The rows come from 4 hidden closed curves, with some noise, and rows from the same curve form a group. Each curve winds through 8 dimensions. The rows are also pushed far along 5 directions, which tell nothing about the answers.
Known rows, each followed by its group:
464  37  -409  221  26  120  1  -253  184  69  23  -81  172  -349  125  -243  58  -195  -33  -334 -> k_449
-347  -269  -271  422  263  78  -53  70  202  -17  -79  239  474  -299  411  -37  -127  -252  91  -61 -> k_621
-137  515  -48  -172  65  -150  -385  -188  -81  263  -215  134  109  198  -371  -487  10  21  134  161 -> k_833
445  -205  -206  79  -8  246  288  45  368  -115  299  -309  220  -372  131  210  41  -9  -84  12 -> k_713
-162  -439  249  146  107  29  -149  -30  -317  -419  -163  198  -99  399  -10  174  -211  180  -226  3 -> k_449
-484  -163  469  69  127  79  78  -92  -186  -181  -46  211  -607  427  154  437  -196  165  -283  359 -> k_713
-280  137  165  -103  -45  -192  255  366  95  14  62  -62  -238  50  141  306  16  -4  195  103 -> k_449
597  95  -13  -153  -92  105  -153  -507  3  85  -284  -132  229  224  -385  -353  -100  337  -128  47 -> k_621
5  227  -258  5  24  100  47  166  498  327  416  -64  -15  -300  146  -38  263  -144  69  192 -> k_833
142  -237  42  60  -9  27  94  -91  -24  -314  15  -69  -92  25  94  107  -132  131  -52  -356 -> k_449
312  68  70  -145  -36  72  -3  -280  111  82  -381  -124  151  -47  -284  -40  19  147  -194  -156 -> k_833
93  -302  324  124  181  381  215  -419  -127  -259  -66  6  -345  368  -75  256  -151  70  -454  115 -> k_713
-495  91  69  116  36  -244  -145  85  -360  88  -365  324  65  171  25  -305  11  -318  177  -182 -> k_833
201  138  -350  65  42  80  42  -54  218  -33  121  -23  227  -148  45  -276  -24  -123  152  -109 -> k_833
-384  268  103  -133  37  -358  -46  494  -208  34  -68  4  -80  274  -66  112  83  -51  212  140 -> k_833
-105  -1  -329  146  64  5  -91  137  182  154  144  27  563  -609  86  -239  96  -366  329  -60 -> k_713
-527  19  149  -13  248  368  -117  -271  300  304  147  342  -359  -142  -5  134  137  -129  -239  173 -> k_621
344  -31  -121  -33  -240  -314  246  557  -268  -186  343  -377  -184  22  286  413  -7  113  150  77 -> k_833
287  -83  -232  111  44  290  -232  -585  142  158  -77  165  239  -159  -117  -506  17  -86  -76  -315 -> k_713
-220  -179  -237  222  164  60  174  352  186  -112  363  88  -105  -85  418  171  101  -275  76  -281 -> k_713
-291  30  127  70  50  287  1  -196  526  390  312  89  -104  -408  130  66  123  -17  -79  534 -> k_713
-195  46  95  128  176  135  -291  -519  24  94  -266  240  153  54  -187  -378  -129  1  -71  113 -> k_713
-264  127  -81  -10  49  119  89  72  323  301  386  116  -330  -106  323  169  71  -24  38  210 -> k_713
-161  48  -12  -23  -6  -141  268  352  98  -95  191  -127  -112  -15  270  260  -35  11  194  -52 -> k_621
-2  33  -48  -82  -79  203  135  122  289  419  377  30  -173  -366  63  231  259  -200  57  300 -> k_833
-6  113  -40  -80  -75  -108  -102  92  -76  349  -68  37  283  -67  -133  -215  128  -135  264  137 -> k_621
-65  91  -5  -143  -170  153  124  48  98  318  505  13  -306  -382  95  201  149  -141  97  322 -> k_621
-545  255  230  -193  -145  -204  -194  56  -384  262  9  337  -219  41  -218  -307  107  -299  389  60 -> k_713
-152  -26  137  -123  -47  -275  -186  -25  -533  -130  -591  151  344  338  -258  -246  -216  76  168  -230 -> k_621
-283  -83  166  -29  -26  -170  222  570  -252  -219  302  -15  -352  100  133  558  11  -125  168  238 -> k_621
-175  91  -212  111  89  -12  -83  35  19  224  15  62  220  -291  103  -197  133  -314  107  -102 -> k_621
-76  402  5  -249  -160  -232  -46  264  -1  344  267  -61  -357  -239  -60  156  249  -100  227  86 -> k_449
-147  -91  15  222  325  129  -302  -261  199  -55  -39  113  21  193  4  -138  -39  167  -248  57 -> k_833
357  -142  -261  316  204  103  228  -6  318  -268  215  -257  -47  -33  374  201  -108  78  -117  -191 -> k_449
207  -156  139  149  47  323  319  -128  299  27  347  -225  -329  -105  136  313  114  -36  -266  263 -> k_713
384  221  -134  -179  -128  -300  120  347  -329  -147  180  -367  -90  83  -46  300  -79  124  166  154 -> k_621
160  179  -155  137  181  226  -52  -357  399  365  -80  -69  230  -104  -23  -251  65  -17  -137  221 -> k_621
-192  3  437  -227  -61  -301  78  424  -263  -237  -120  -84  -320  532  -205  299  17  220  42  43 -> k_833
-38  -182  -25  102  7  -43  -292  -281  -292  -177  -300  234  343  170  -156  -557  -150  -36  119  -390 -> k_621
-35  -414  238  77  205  372  -73  -237  190  -271  130  40  -140  303  -69  141  -60  306  -453  99 -> k_833
-564  255  221  -189  19  -103  -81  169  -389  304  25  292  -309  127  -154  118  85  -300  224  291 -> k_713
71  168  242  -206  -86  -360  152  365  -167  -242  -104  -275  -257  428  -112  210  0  234  33  -86 -> k_449
-180  -89  -19  212  198  103  -65  -149  134  -188  -51  130  -10  98  130  -46  -139  58  -141  8 -> k_621
-138  -153  -8  160  90  160  14  4  5  80  165  101  -95  -56  202  214  -12  -68  -137  331 -> k_449
713  342  -388  -136  -261  -275  103  179  285  138  126  -413  69  -256  22  -132  161  100  259  -377 -> k_449
-112  284  0  -266  -229  -260  82  326  29  44  306  -65  -173  -11  36  -38  21  81  403  74 -> k_713
116  37  285  -209  -18  19  184  -203  -451  -302  -373  -22  -404  618  -160  321  -298  304  -359  19 -> k_713
68  -165  134  31  -118  -237  206  348  -186  -214  -61  -139  -82  370  205  271  -132  220  58  91 -> k_449
-92  106  87  -119  -45  -339  -417  -7  -597  -176  -313  142  40  258  -345  -264  -74  31  118  -283 -> k_449
66  201  -85  -49  141  16  -201  -215  122  128  -263  3  272  -128  -240  -154  -20  26  14  -51 -> k_833
308  -38  -400  119  -6  -184  8  206  -56  -79  36  -160  527  -198  82  -320  35  -206  408  -508 -> k_621
-198  -72  197  -184  -157  -94  -96  200  -339  -2  71  127  -233  43  -98  236  35  6  19  154 -> k_621
-10  -462  -324  400  39  10  34  193  180  -303  211  84  397  -231  438  -223  -45  -185  207  -451 -> k_449
-144  115  311  -293  -333  -332  132  332  -293  -87  66  -52  -281  362  -84  -8  -33  181  250  133 -> k_449
360  -54  247  -48  -172  -54  120  -225  4  -114  -141  -133  -343  421  -2  54  -128  424  -157  -14 -> k_833
-608  -218  -26  166  48  142  -87  -32  119  58  173  485  -136  -253  359  -26  -36  -221  79  -110 -> k_713
-258  -130  426  -7  69  54  47  -59  -323  -67  -53  66  -450  398  22  456  -157  198  -286  456 -> k_833
-151  187  127  -143  20  32  -194  -293  45  332  -468  182  177  -89  -333  -252  90  -70  -49  -108 -> k_833
201  -502  -126  148  45  -209  113  578  -194  -618  251  -294  128  26  322  508  -138  176  41  -314 -> k_449
-283  49  225  -52  -95  -199  79  129  -244  -77  -19  74  -269  181  29  -55  5  -86  165  -175 -> k_449

New rows. What belongs after each?
-256  -346  -36  424  331  22  44  100  141  -282  -147  77  150  6  382  186  -119  -73  -107  -276 -> k_833
167  470  -196  -317  -107  -188  -136  4  -220  292  -166  4  70  -18  -312  -150  37  -67  256  -16 -> k_713
445  299  65  -366  -47  151  -43  -493  59  39  -277  -149  -153  166  -443  0  -61  374  -329  -56 -> k_621
25  285  207  -203  -27  -77  -112  -180  -348  193  -283  2  -122  243  -426  -121  84  -64  -64  102 -> k_713
-481  -27  231  133  180  -41  -152  -177  -301  2  -523  306  216  348  -100  -212  -211  -66  -10  158 -> k_621
-279  -437  201  317  145  102  -273  -162  -93  -116  -78  274  22  2  56  -82  -9  -57  -153  -27 -> k_713
89  312  -201  -164  -100  -251  -186  49  -67  6  -115  7  170  52  -158  -333  -55  94  289  -201 -> k_713
721  181  -167  -233  -150  142  -135  -598  -128  64  -257  -171  192  -48  -439  -320  -71  216  -217  -123 -> k_621
82  124  93  -55  -103  -74  -309  -315  -110  154  -333  100  64  -75  -292  -257  6  71  -81  19 -> k_713
-626  318  308  -280  21  -133  -214  11  -322  280  -108  274  -9  197  -403  -272  41  -182  323  343 -> k_713
361  -245  -120  200  26  57  127  -59  209  -323  8  -207  60  -96  307  317  -212  313  -258  -16 -> k_713
-57  89  187  -102  50  -13  154  -82  68  -76  -131  -85  -178  290  -17  92  -94  207  -119  -2 -> k_621
234  -313  56  185  79  402  256  -169  508  -95  324  -213  -21  -262  190  262  5  137  -282  267 -> k_713
-461  -7  132  221  298  131  -161  -164  -73  227  30  245  -126  102  74  -37  4  -192  -31  279 -> k_713
-228  -391  287  -51  -102  111  233  158  -196  -327  140  70  -254  155  138  325  -87  41  -121  -17 -> k_713
271  11  -94  -125  -136  -317  94  295  -461  -313  -25  -182  -52  341  42  117  -175  166  182  -263 -> k_713
-147  -89  -56  237  93  -240  41  301  -371  -235  -2  -67  196  -60  104  -17  -27  -334  252  -172 -> k_713
99  -149  51  92  -15  -199  18  -77  -541  -426  -531  54  160  632  -21  -236  -304  125  -54  -327 -> k_833
114  82  -134  15  67  -23  -49  -37  -57  28  -136  -100  143  -97  -20  -18  27  -44  -128  -145 -> k_621
586  202  -135  -96  -132  -18  88  -227  140  -62  15  -318  143  -90  -126  -88  -134  257  56  92 -> k_713
291  243  -11  -250  -292  -60  356  120  -37  33  437  -320  -310  -121  70  223  -42  95  179  277 -> k_621
120  224  -44  -402  -287  -79  -36  82  -24  275  144  -16  28  -144  -196  -64  66  106  263  139 -> k_713
-440  334  377  -333  -3  -277  -219  101  -314  22  -270  63  -115  466  -422  -139  -11  192  52  208 -> k_449
-21  138  164  -176  -188  -214  -72  -1  -179  59  -476  68  261  204  -297  -264  -56  74  122  60 -> k_621
335  -534  70  292  47  202  -30  -219  108  -325  39  -84  50  -6  109  93  -71  196  -310  -120 -> k_713
39  316  228  -240  -160  73  254  -259  172  157  -7  -145  -330  111  -35  69  -80  272  -157  390 -> k_621
-377  217  96  -50  191  -120  -396  -195  -390  66  -359  166  133  174  -254  -197  -126  3  -62  149 -> k_833
176  45  -182  -7  -114  -8  -38  -18  33  223  110  -12  -58  -209  124  -2  95  -15  -2  -80 -> k_713
-231  303  98  -313  -190  -166  132  110  -82  35  -66  28  -155  36  -32  77  -112  102  103  145 -> k_713
220  -148  -271  -15  -78  323  46  -271  322  110  112  54  294  -489  61  -186  49  -110  -54  -212 -> k_713
285  -19  -371  327  216  284  -84  -409  362  259  135  -40  297  -390  176  -251  18  -168  -39  -22 -> k_713
717  -87  -336  12  -154  -4  -19  -96  44  -134  159  -311  257  -142  8  -206  -20  157  26  -290 -> k_621
-409  -325  55  295  253  68  -135  -18  -95  -60  -35  252  162  137  108  -243  24  -277  83  -264 -> k_621
231  -285  71  114  -71  -13  189  125  246  -184  149  -208  -191  25  291  260  50  230  -148  -183 -> k_833
-224  -299  101  134  -12  58  -80  -80  -83  -113  107  204  -5  72  114  -196  -51  -52  89  -134 -> k_621
-413  300  131  -361  -283  -265  -189  198  -318  320  52  257  -39  -193  -267  -187  81  -185  491  188 -> k_713
266  101  -394  179  27  -13  199  116  176  60  182  -158  -42  -388  369  235  20  -184  28  -144 -> k_713
683  233  -284  -45  13  -89  177  27  -4  -179  54  -467  128  43  -122  -22  -29  80  38  -189 -> k_621
46  -3  123  -111  8  82  202  48  120  -158  147  -150  -237  -47  -2  387  -49  140  -152  125 -> k_449
-75  -152  -234  304  108  80  -181  -102  164  40  -82  189  224  -450  187  -74  27  -227  -46  -184 -> k_713
123  285  128  -129  24  137  -96  -537  356  365  -431  74  -40  55  -272  -274  65  158  -196  -74 -> k_449
445  -106  -412  126  42  -52  285  268  28  -299  -8  -342  302  -244  273  313  -102  -17  -54  -275 -> k_713
38  -155  -47  126  156  222  273  156  464  -53  371  -158  -139  -253  272  517  39  24  -103  186 -> k_833
228  -116  -446  292  -96  -1  66  7  204  22  182  -81  306  -711  414  -108  3  -248  165  -281 -> k_713
167  -146  -270  312  117  -15  79  120  -53  -147  111  -142  311  -297  169  -56  38  -337  143  -248 -> k_713
42  159  178  -141  8  -64  -168  -144  -316  87  -308  88  -237  353  -314  4  66  53  -191  -23 -> k_713
463  218  -234  -165  -170  -121  244  108  -10  -234  71  -269  108  81  -73  -114  -108  87  179  -111 -> k_833
291  -350  -34  193  -65  -37  23  -63  35  -264  -20  -96  57  -137  158  47  -48  97  -32  -404 -> k_833
-282  -122  373  21  43  36  217  223  -208  -33  221  5  -547  237  60  470  96  -121  -133  286 -> k_713
517  -165  -377  232  100  120  29  15  269  21  -23  -188  520  -249  19  -140  132  -156  30  -230 -> k_621
-187  -368  -296  554  197  -27  -85  43  -128  -150  166  152  295  -324  489  -152  -105  -386  253  -267 -> k_713
-113  -645  -21  386  17  -50  34  224  -20  -501  197  32  66  -88  514  209  -180  93  -28  -249 -> k_713
-33  -219  -83  198  94  -11  -158  -134  -120  -156  -177  27  409  -54  62  -228  -136  -2  -19  -166 -> k_713
494  95  -255  -22  -98  -210  361  296  -242  -276  59  -418  18  43  172  255  -97  -3  88  -245 -> k_713
-85  284  156  -192  -210  -152  -96  -56  -313  267  -125  87  47  87  -291  -306  1  -88  235  372 -> k_621
-466  302  388  -264  -56  -168  -153  -164  -306  150  -217  224  -380  241  -276  -123  -19  14  116  35 -> k_449
276  95  -162  -39  50  132  50  -341  -84  -65  -285  13  6  70  -15  31  -196  98  -218  -168 -> k_713
-155  538  -31  -423  -205  78  -19  -201  264  546  35  134  47  -331  -305  -373  145  -118  254  223 -> k_833
119  85  194  -64  -109  -296  129  158  -496  -173  20  -237  -224  327  5  194  -160  127  143  172 -> k_713
-40  -137  198  19  99  312  228  -161  16  9  188  36  -397  107  33  341  -12  -63  -216  250 -> k_713
